The rows are grouped in 4 different ways at once. Each group adds its own fixed numbers to the row, and there is some noise. The rows also spread widely along 12 directions, which tell nothing about the answers.
Known rows, each followed by its group in each grouping:
-.08  -.04  .26  -.14  .07  .04  -.24  -.16  -.25  -.03  .05  -.04  -.14  -.23  -.04  .05  -.01  .10  .17  .17  -.23  .09  -.11  .06  -.03  -.11  .06  .11  -.13  -.06  -.01  .04  .07  -.12  .01  -.14  -.09
D (1) E R
-.11  .01  .35  -.20  .08  .07  -.09  .11  -.16  .07  .17  .14  .07  .06  -.37  -.22  .37  -.03  -.16  .18  -.30  -.07  .07  .09  .07  .03  .28  .01  .02  -.27  .17  -.03  -.13  -.13  .03  .03  -.16
G (3) Z J
.02  .12  -.12  .16  -.07  .00  .19  .11  .00  .03  -.31  .09  .05  .21  .09  -.29  -.21  -.07  -.09  -.04  .39  -.19  .38  -.19  -.15  -.03  -.24  .06  .31  .06  .12  -.15  -.11  .16  .17  .08  .16
T (0) L Y
.17  -.02  -.31  .06  .10  .19  .12  -.19  .28  .01  .15  -.09  .03  -.10  .32  .29  .03  .02  .03  -.15  -.01  .05  -.17  .07  .10  .03  .04  -.37  .05  .27  .07  -.12  -.12  -.25  -.19  -.37  -.05
D (0) P J
.00  .04  -.28  -.09  .24  .34  -.10  -.46  .20  -.07  .19  -.19  -.26  .01  -.03  .39  .01  .04  .07  .03  -.05  -.28  -.34  .11  -.15  -.33  .11  -.11  -.04  -.05  -.15  .39  .01  .04  .19  -.67  -.23
T (2) W Y
-.10  .00  .48  -.11  -.31  -.38  -.08  .24  .08  .00  -.06  -.01  .20  -.20  .13  -.13  -.24  .14  .04  .11  .23  .54  .02  .04  .07  .12  .15  .01  -.04  .15  -.08  -.07  -.05  .23  -.35  .40  .26
G (2) P R
.17  -.10  -.05  -.01  .15  .21  .01  .18  -.10  -.14  .16  .07  .08  .05  -.01  -.11  .42  -.06  -.28  -.19  -.48  .00  -.22  .13  .28  .33  -.11  -.05  -.17  -.22  -.03  .09  .15  -.13  .12  -.11  -.15
D (3) H Y
.00  .09  -.37  .09  .23  .01  -.01  .05  .34  -.66  .22  .13  -.12  .04  .36  .34  -.19  -.03  .13  -.06  .28  -.24  -.03  .03  .15  .07  -.07  .32  .08  .11  -.48  .09  .01  .31  .33  -.13  -.01
T (1) W J
-.15  .25  .24  -.03  .35  .04  -.31  -.04  .21  -.33  .29  -.07  .15  .08  .22  .18  -.01  .29  .12  .29  -.23  .31  -.46  .22  -.40  -.22  .17  .01  .00  -.15  .09  -.07  .00  -.08  .12  -.27  -.39
D (2) H Y
.00  .17  .01  .08  .05  .25  -.09  -.11  -.35  .26  -.02  -.11  -.10  -.05  -.25  -.16  .06  .23  -.18  .04  -.27  .06  .04  -.03  -.22  -.02  -.20  -.09  -.01  .01  .26  -.18  .06  .04  -.10  .01  -.05
G (2) Z J
-.09  .33  .13  .10  .10  .09  -.26  .10  -.17  -.14  .21  -.19  -.25  -.12  -.23  -.09  .01  .16  -.21  -.01  -.22  .16  -.20  -.06  .08  .17  -.04  .10  -.10  -.02  -.07  -.08  .01  .36  -.02  .22  .02
G (3) L Y
-.07  -.02  -.35  .07  .09  -.06  -.15  -.03  .06  -.39  .19  .17  .11  .06  .28  .36  -.16  .12  .00  -.14  .19  -.13  -.05  .16  .07  .17  -.19  .26  -.07  -.15  -.49  .28  .24  .15  .16  -.07  .00
G (3) E Y
.00  .02  -.11  .11  .02  .13  -.06  -.02  -.60  .17  -.07  .11  -.14  -.14  -.23  -.08  .12  .03  -.11  -.05  -.28  -.17  .21  -.02  .11  .19  -.31  .18  -.15  -.05  .02  -.20  .22  -.05  -.08  .14  .11
D (3) P R
.12  -.07  .11  -.17  .02  .33  .01  -.08  .22  -.03  .12  -.26  -.15  -.15  -.08  -.15  .17  -.06  -.20  -.16  -.11  .11  -.23  -.08  .42  .04  .19  -.39  .08  .12  .04  .18  -.35  -.09  .01  -.28  -.06
G (0) E Y
-.02  -.02  -.18  .04  .05  .26  .02  -.22  -.41  .14  -.28  .04  -.14  -.09  -.23  -.09  -.12  -.01  -.10  .17  .12  -.39  .31  .12  .03  -.23  -.37  .13  -.08  -.16  -.10  .23  .05  .17  .08  -.43  .14
G (3) L Y
.03  -.09  .14  -.09  -.22  -.13  .07  -.09  .29  -.03  -.22  -.15  .20  -.32  .38  .05  -.50  .16  .14  .16  .56  .45  -.05  .22  .09  -.23  -.04  -.23  -.06  .33  -.19  .24  -.23  .27  -.44  -.33  .36
G (2) P R
.02  .18  .17  .02  -.24  -.24  -.08  .25  .07  .07  -.01  -.03  .01  .15  -.09  -.17  .07  .07  -.28  -.01  -.20  .24  -.27  .09  -.44  .24  -.08  .15  -.18  -.23  .10  .02  .39  .27  -.02  .24  -.10
G (0) E Y
.01  .09  .14  .04  -.06  .03  -.06  .18  .00  -.20  -.04  -.07  -.11  -.04  .08  -.21  -.11  .05  -.05  -.11  .09  .13  .12  -.23  .15  .21  -.15  .10  .20  .13  -.02  -.15  -.07  .12  .20  .28  .03
G (0) E J
.07  .03  -.10  -.08  -.15  -.09  .06  -.08  .29  -.06  .14  -.17  -.29  -.11  .08  .16  .05  -.10  .03  -.26  .02  .01  -.20  -.14  .09  .12  .24  -.12  .00  .24  -.10  .08  .00  .07  -.07  .10  .05
D (1) E R
-.12  .16  .35  -.02  -.10  -.22  -.06  .21  -.16  .20  .00  .12  .05  .10  -.29  -.17  .20  -.05  -.14  .21  -.25  .05  -.01  .09  -.37  .10  .15  .13  -.08  -.23  .29  -.22  .21  -.06  -.09  .23  -.13
D (3) P Y
-.02  .08  -.17  -.03  .10  -.06  -.09  .17  .22  -.47  .27  .15  -.24  .31  .05  .18  .15  -.18  .04  -.24  -.01  -.35  -.06  -.17  .04  .23  .05  .40  .16  -.22  -.32  .16  .24  .15  .64  .24  -.28
T (0) W J
-.03  -.04  .38  -.18  .03  -.06  -.20  .28  .09  -.37  .44  -.04  -.28  -.30  -.16  .04  .30  -.10  -.03  -.10  -.31  .20  -.27  -.10  .67  .47  .33  .09  -.13  .05  -.28  -.07  -.07  .07  .05  .38  -.10
G (1) P J
-.17  .07  .27  .03  .12  -.02  -.28  .04  -.20  .01  .12  .16  .50  .18  .20  -.07  -.04  .31  .02  .04  -.15  .28  .10  .02  -.20  .06  .11  -.02  .21  -.20  .28  -.24  -.01  -.46  -.01  .21  -.17
D (3) E Y
-.07  .20  -.36  .08  .23  .28  -.20  -.17  -.19  .12  .20  .06  .05  .31  -.17  .04  -.04  .33  -.27  -.18  -.04  -.26  .04  .02  .01  -.10  .02  -.03  .15  -.27  .00  .25  -.07  -.06  .02  -.09  -.05
D (0) P Y
-.04  -.13  -.08  -.06  -.20  .08  -.01  -.42  -.38  .51  -.37  .03  .14  -.11  -.02  -.02  -.45  .31  .11  .05  .38  -.14  .51  -.04  -.11  -.35  -.17  -.11  .13  .09  .07  .23  -.03  -.07  -.29  -.19  .33
D (2) E J
-.08  .16  .14  -.07  -.01  .14  .14  .07  .03  .16  .08  -.08  -.15  -.20  -.43  -.28  .12  -.07  -.34  .06  .10  -.11  .19  -.12  .45  .04  .30  -.26  .10  .23  .09  -.16  -.53  .14  -.33  .08  .25
G (3) P Y
.20  .09  -.27  .15  -.10  .08  .29  .16  .31  .00  .03  .00  .14  .12  .24  -.08  .12  -.03  -.28  -.24  -.06  .10  .05  -.06  .01  .31  -.07  -.24  .09  .20  .10  -.26  .00  .02  -.04  .11  .02
G (2) W J
.13  -.02  -.07  .05  -.10  .27  -.08  -.06  -.15  -.09  -.22  -.25  -.19  -.03  .06  -.13  -.24  .07  -.03  -.22  .10  .06  .08  -.14  .16  -.01  -.41  .01  .09  .03  -.13  .36  .08  .25  .23  -.10  .09
G (3) W J
.03  .00  -.27  .11  -.04  -.06  -.05  .10  .24  -.32  -.12  .13  .39  .42  .52  .09  -.40  .19  .00  -.18  .40  .10  .07  .15  -.17  .01  -.33  .17  .16  -.24  -.25  .40  .20  .16  .31  -.11  -.04
G (0) W Y
.05  -.10  .34  -.24  -.20  .13  .19  -.22  .04  .35  -.10  -.26  -.39  -.10  -.37  -.17  .41  -.43  .13  -.04  -.18  -.15  .07  -.39  .01  -.09  .32  -.33  .23  .17  .43  -.16  -.14  -.29  .16  .05  -.18
G (3) H R
-.16  .07  -.29  .03  .22  .10  -.22  -.61  -.41  .24  .26  .12  -.30  -.31  -.18  .63  -.04  .18  .36  .16  -.07  -.43  .08  -.05  -.14  -.12  -.01  .20  -.13  .11  -.07  -.23  .22  -.04  -.13  -.13  -.05
T (0) H J
.02  .12  -.28  .09  .02  .07  .14  .03  .22  -.16  -.18  .02  -.02  .21  .03  -.04  -.16  -.06  -.19  .11  .35  -.23  -.02  .23  -.27  -.22  -.25  .08  .02  -.15  -.14  .33  .03  .31  .11  -.47  .02
G (3) P Y
.01  .06  -.45  -.02  .19  .14  .00  -.18  .35  -.20  .25  .01  .01  .05  .21  .38  -.13  .16  -.03  -.11  .25  -.19  -.15  .18  .13  -.17  .14  -.12  .05  .07  -.34  .34  -.16  .10  -.09  -.41  .04
D (2) P J

New rows, each followed by its group in each grouping:
.07  .00  .21  -.11  -.36  -.38  .08  .13  .14  .07  -.05  -.07  -.25  -.23  -.01  .06  .04  -.21  .06  -.01  .00  .17  -.19  .04  -.07  .19  .10  .05  -.23  .15  -.04  -.04  .25  .23  -.22  .19  .10
D (0) P R
.09  .00  -.03  .00  -.07  -.09  .24  .25  .28  -.44  -.10  .01  -.48  .02  .04  -.04  .19  -.50  .15  -.08  .10  -.32  .11  -.30  .02  .24  -.22  .30  .18  .13  -.10  -.22  .19  .19  .67  .17  -.22
G (0) H J
.06  .01  .06  -.03  .04  .32  .01  -.26  -.38  .26  -.10  -.14  -.41  -.29  -.44  -.14  .11  -.10  -.07  .11  -.26  -.22  .06  -.12  .10  -.06  -.09  -.02  -.14  .12  .16  -.10  -.01  .06  -.02  -.23  .02
T (1) W Y
-.12  .07  .64  -.16  -.16  -.21  -.05  .26  .18  -.14  -.03  -.14  -.17  -.18  -.16  -.26  -.02  -.14  .05  .22  .10  .31  -.06  -.12  .09  .05  .27  .01  .06  .14  .10  -.17  -.20  .13  -.02  .23  -.03
G (1) P Y
-.03  .00  .18  -.12  -.16  -.11  -.03  .03  .10  .10  .20  .02  .16  .01  -.02  .02  .17  .01  -.09  -.13  -.14  .18  -.02  -.04  .16  .22  .38  -.14  .02  -.03  .05  -.02  -.05  -.08  -.17  .30  .03
G (3) W R
.11  .06  -.06  -.03  -.08  -.21  .24  .11  .38  .00  .05  .13  .09  .03  .14  .10  .20  -.18  -.05  .14  -.03  .01  -.25  .25  -.38  .09  .08  -.06  -.14  .08  .13  -.18  .14  .09  -.16  -.24  -.09
T (0) Z J
.07  -.15  .00  -.05  .09  .15  .02  -.19  -.07  .04  -.10  .11  .10  -.03  .12  .08  .08  -.01  .14  .23  -.09  -.07  .00  .18  -.17  -.12  -.20  -.01  -.05  -.15  .11  .00  .16  -.19  .15  -.46  -.22
G (0) H J
.21  -.21  .25  -.12  .08  .42  .08  -.18  -.25  .16  -.21  -.18  -.25  -.30  -.18  -.25  .27  -.22  .02  .12  -.33  -.03  -.13  -.04  .15  -.07  -.23  -.22  -.08  .07  .29  -.06  -.05  -.20  .16  -.53  -.16
T (0) H Y
.18  .03  .29  -.05  -.28  -.12  .04  .16  .15  .01  -.24  -.24  -.33  -.17  -.07  -.15  .02  -.18  -.08  .19  -.11  .28  -.41  .19  -.35  .03  -.25  .03  -.30  -.02  .10  .15  .34  .35  .01  -.27  -.12
G (0) P J
.02  .12  -.06  .05  .06  .27  -.07  -.11  .13  -.15  .07  -.25  -.24  .08  .12  -.01  -.03  .05  .07  -.21  .01  .00  .00  -.37  -.09  .00  -.05  -.13  .39  .18  .11  -.14  -.10  -.14  .38  .10  -.22
G (2) E J
.10  .11  -.04  .00  -.37  .01  .30  -.05  -.12  .47  -.38  -.17  -.43  .08  -.49  -.29  .15  -.30  -.19  -.04  .05  -.34  .22  -.19  -.43  -.09  -.21  -.04  .05  .05  .34  .03  .20  .25  .03  .02  .03
G (3) Z J
.02  -.08  .41  -.11  -.17  -.16  .02  .32  .02  -.23  -.07  .06  -.01  -.12  .08  -.24  .10  -.19  .02  .04  -.11  .23  .07  -.05  .25  .28  -.02  .18  -.03  .01  -.04  -.19  .06  .08  .19  .28  -.01
G (0) W R
.06  .12  .14  .08  -.13  -.07  .14  .24  -.25  .18  -.25  .11  .12  -.18  -.21  -.41  -.07  .05  -.39  .26  .05  .07  .12  .24  .00  .08  -.23  .07  -.27  -.01  .00  -.04  -.03  .48  -.42  -.11  .43
T (3) L Y
-.09  .02  .49  -.25  -.15  -.15  .08  .20  .44  -.01  .15  -.10  -.04  .03  -.19  -.16  .28  -.28  -.06  .05  .03  .14  -.12  -.12  .14  .08  .60  -.26  .21  .05  .19  -.05  -.32  -.15  -.01  .16  -.15
G (3) P Y
.04  .13  .17  .06  -.15  -.13  -.03  .21  .15  -.13  -.06  -.05  .09  .20  .14  -.13  -.06  -.04  -.06  -.09  .03  .22  -.08  -.08  -.26  .16  -.06  .08  .10  -.06  .09  .01  .17  .14  .17  .20  -.06
T (3) W Y
-.06  -.08  .07  -.01  -.11  .05  .05  .00  -.26  .22  -.04  .19  .25  -.03  -.02  -.12  -.03  .11  -.03  -.06  .05  -.01  .56  -.19  .29  .18  .04  -.05  .23  .10  .11  -.32  -.13  -.20  -.06  .39  .15
G (2) W J
-.09  .10  .57  -.05  -.06  -.09  -.09  .13  -.10  .02  .05  -.06  -.12  -.19  -.12  -.20  .12  -.06  .12  .18  -.22  .27  .11  -.24  .01  .17  .22  .00  .11  .13  .31  -.54  -.09  -.13  .03  .41  -.12
G (1) L J
-.11  .24  .47  .00  .10  .11  -.17  .08  .03  -.24  .10  -.29  -.27  -.14  -.07  -.19  .00  .03  .16  .05  -.06  .25  .01  -.41  .06  .03  .10  -.04  .35  .27  .24  -.39  -.27  .03  .24  .34  -.15
G (3) H J
.03  -.03  .02  -.05  .15  .26  .04  -.28  .00  .09  .10  -.07  -.13  -.07  -.05  .05  .24  -.07  .12  .01  -.21  -.07  -.03  -.16  .05  -.06  .15  -.22  .12  .10  .22  -.22  -.12  -.31  .10  -.13  -.20
G (1) H R
.04  .01  -.17  .03  .06  -.07  .14  .06  .13  -.22  .05  .16  .04  -.08  .22  .11  .02  -.10  .06  -.01  .13  -.08  -.02  .08  .04  .09  -.07  .07  -.02  .18  -.14  -.18  -.04  .11  -.02  -.11  .09
T (0) Z R
-.06  .08  .30  -.05  .15  .19  .00  .07  -.13  -.02  .10  .03  .08  -.11  -.14  -.29  .22  .02  -.09  .10  -.19  .10  .14  -.15  .27  .07  .15  -.13  .16  .09  .21  -.37  -.35  -.15  -.03  .15  .01
G (3) H R
.10  -.26  .11  -.12  -.01  .23  -.05  -.10  -.31  -.02  -.18  -.04  -.19  -.14  -.07  -.07  .07  -.17  .11  -.05  -.11  -.12  -.04  .01  .17  .00  -.33  .09  -.10  -.07  -.06  .23  .14  -.05  .29  -.32  -.10
T (0) Z Y
.16  -.04  -.03  .04  -.03  .14  -.02  -.20  -.04  .15  .01  -.13  -.13  .01  .04  .13  .17  -.09  .05  -.06  -.27  .01  -.26  .02  -.29  .02  -.07  -.15  -.08  -.07  .16  .04  .28  -.12  .05  -.24  -.19
T (3) L J
-.08  .11  -.01  .02  .28  .28  -.09  -.09  -.04  -.18  .16  .00  .11  -.10  .03  .02  -.01  .13  -.09  .17  -.09  .01  .02  .13  .17  -.07  .03  -.07  .02  .01  -.01  -.10  -.25  -.06  .01  -.30  -.06
G (3) W Y
.22  -.03  -.36  .06  .03  .05  .22  .10  .24  -.28  -.03  .09  -.16  -.02  .15  .10  .16  -.20  -.12  -.02  .00  -.22  -.16  .18  .02  .16  -.33  .13  -.20  -.02  -.24  .11  .25  .29  .22  -.36  -.07
G (0) H J
.07  .15  .14  -.07  -.12  -.15  .08  .18  .16  .17  .06  .04  .23  -.10  -.07  -.13  .10  .13  -.40  .21  -.26  .27  -.25  .40  -.14  .08  .20  -.16  -.37  -.03  .11  -.03  .02  .23  -.51  -.18  .13
D (2) W Y
-.07  .19  .20  .04  -.05  -.08  -.10  -.19  -.10  .10  -.07  -.26  -.18  -.52  .01  .14  -.34  .24  .18  .21  .09  .30  -.07  -.02  -.09  -.12  -.08  -.09  -.14  .45  .08  -.29  -.05  .27  -.43  -.03  .24
D (2) H Y
.16  .16  -.13  .12  .14  .24  .11  .16  .18  .06  .19  .00  .37  .06  .15  -.23  .15  .28  -.50  -.12  -.20  .30  -.11  .15  .20  .20  .09  -.44  .04  .06  .11  -.18  -.33  .01  -.33  -.06  .11
G (2) L J
.08  -.29  .07  -.18  .07  .17  -.28  -.14  -.14  -.03  .34  -.04  .03  -.19  .11  .31  .20  .14  .08  -.26  -.40  .20  -.29  .10  .50  .24  .13  -.16  -.15  -.12  -.22  .31  .12  -.33  -.05  -.07  -.15
D (2) P J
-.07  -.02  .07  .13  .13  .05  -.11  .00  -.35  -.25  .04  .06  -.15  -.40  .07  .12  -.04  -.01  .16  .08  -.14  .04  .17  -.08  .34  .30  -.26  .22  -.12  .19  -.15  -.48  .07  .00  .06  .15  .03
G (1) L Y
-.07  .18  .02  .01  .03  -.01  -.07  -.04  .05  .10  .04  .05  .14  .05  -.01  -.05  -.17  .26  -.13  .15  .17  .05  .08  .13  -.11  -.14  .11  -.05  .07  -.08  .02  .07  -.17  .21  -.20  -.08  .12
G (0) L J
.14  .00  -.03  -.15  .27  .34  .07  -.08  .34  -.28  .17  -.19  -.06  -.15  .15  -.03  .14  .04  -.10  -.02  -.10  .07  -.33  .12  .35  -.19  .18  -.34  .02  .14  -.11  .20  -.42  .02  .01  -.53  -.02
D (2) H R
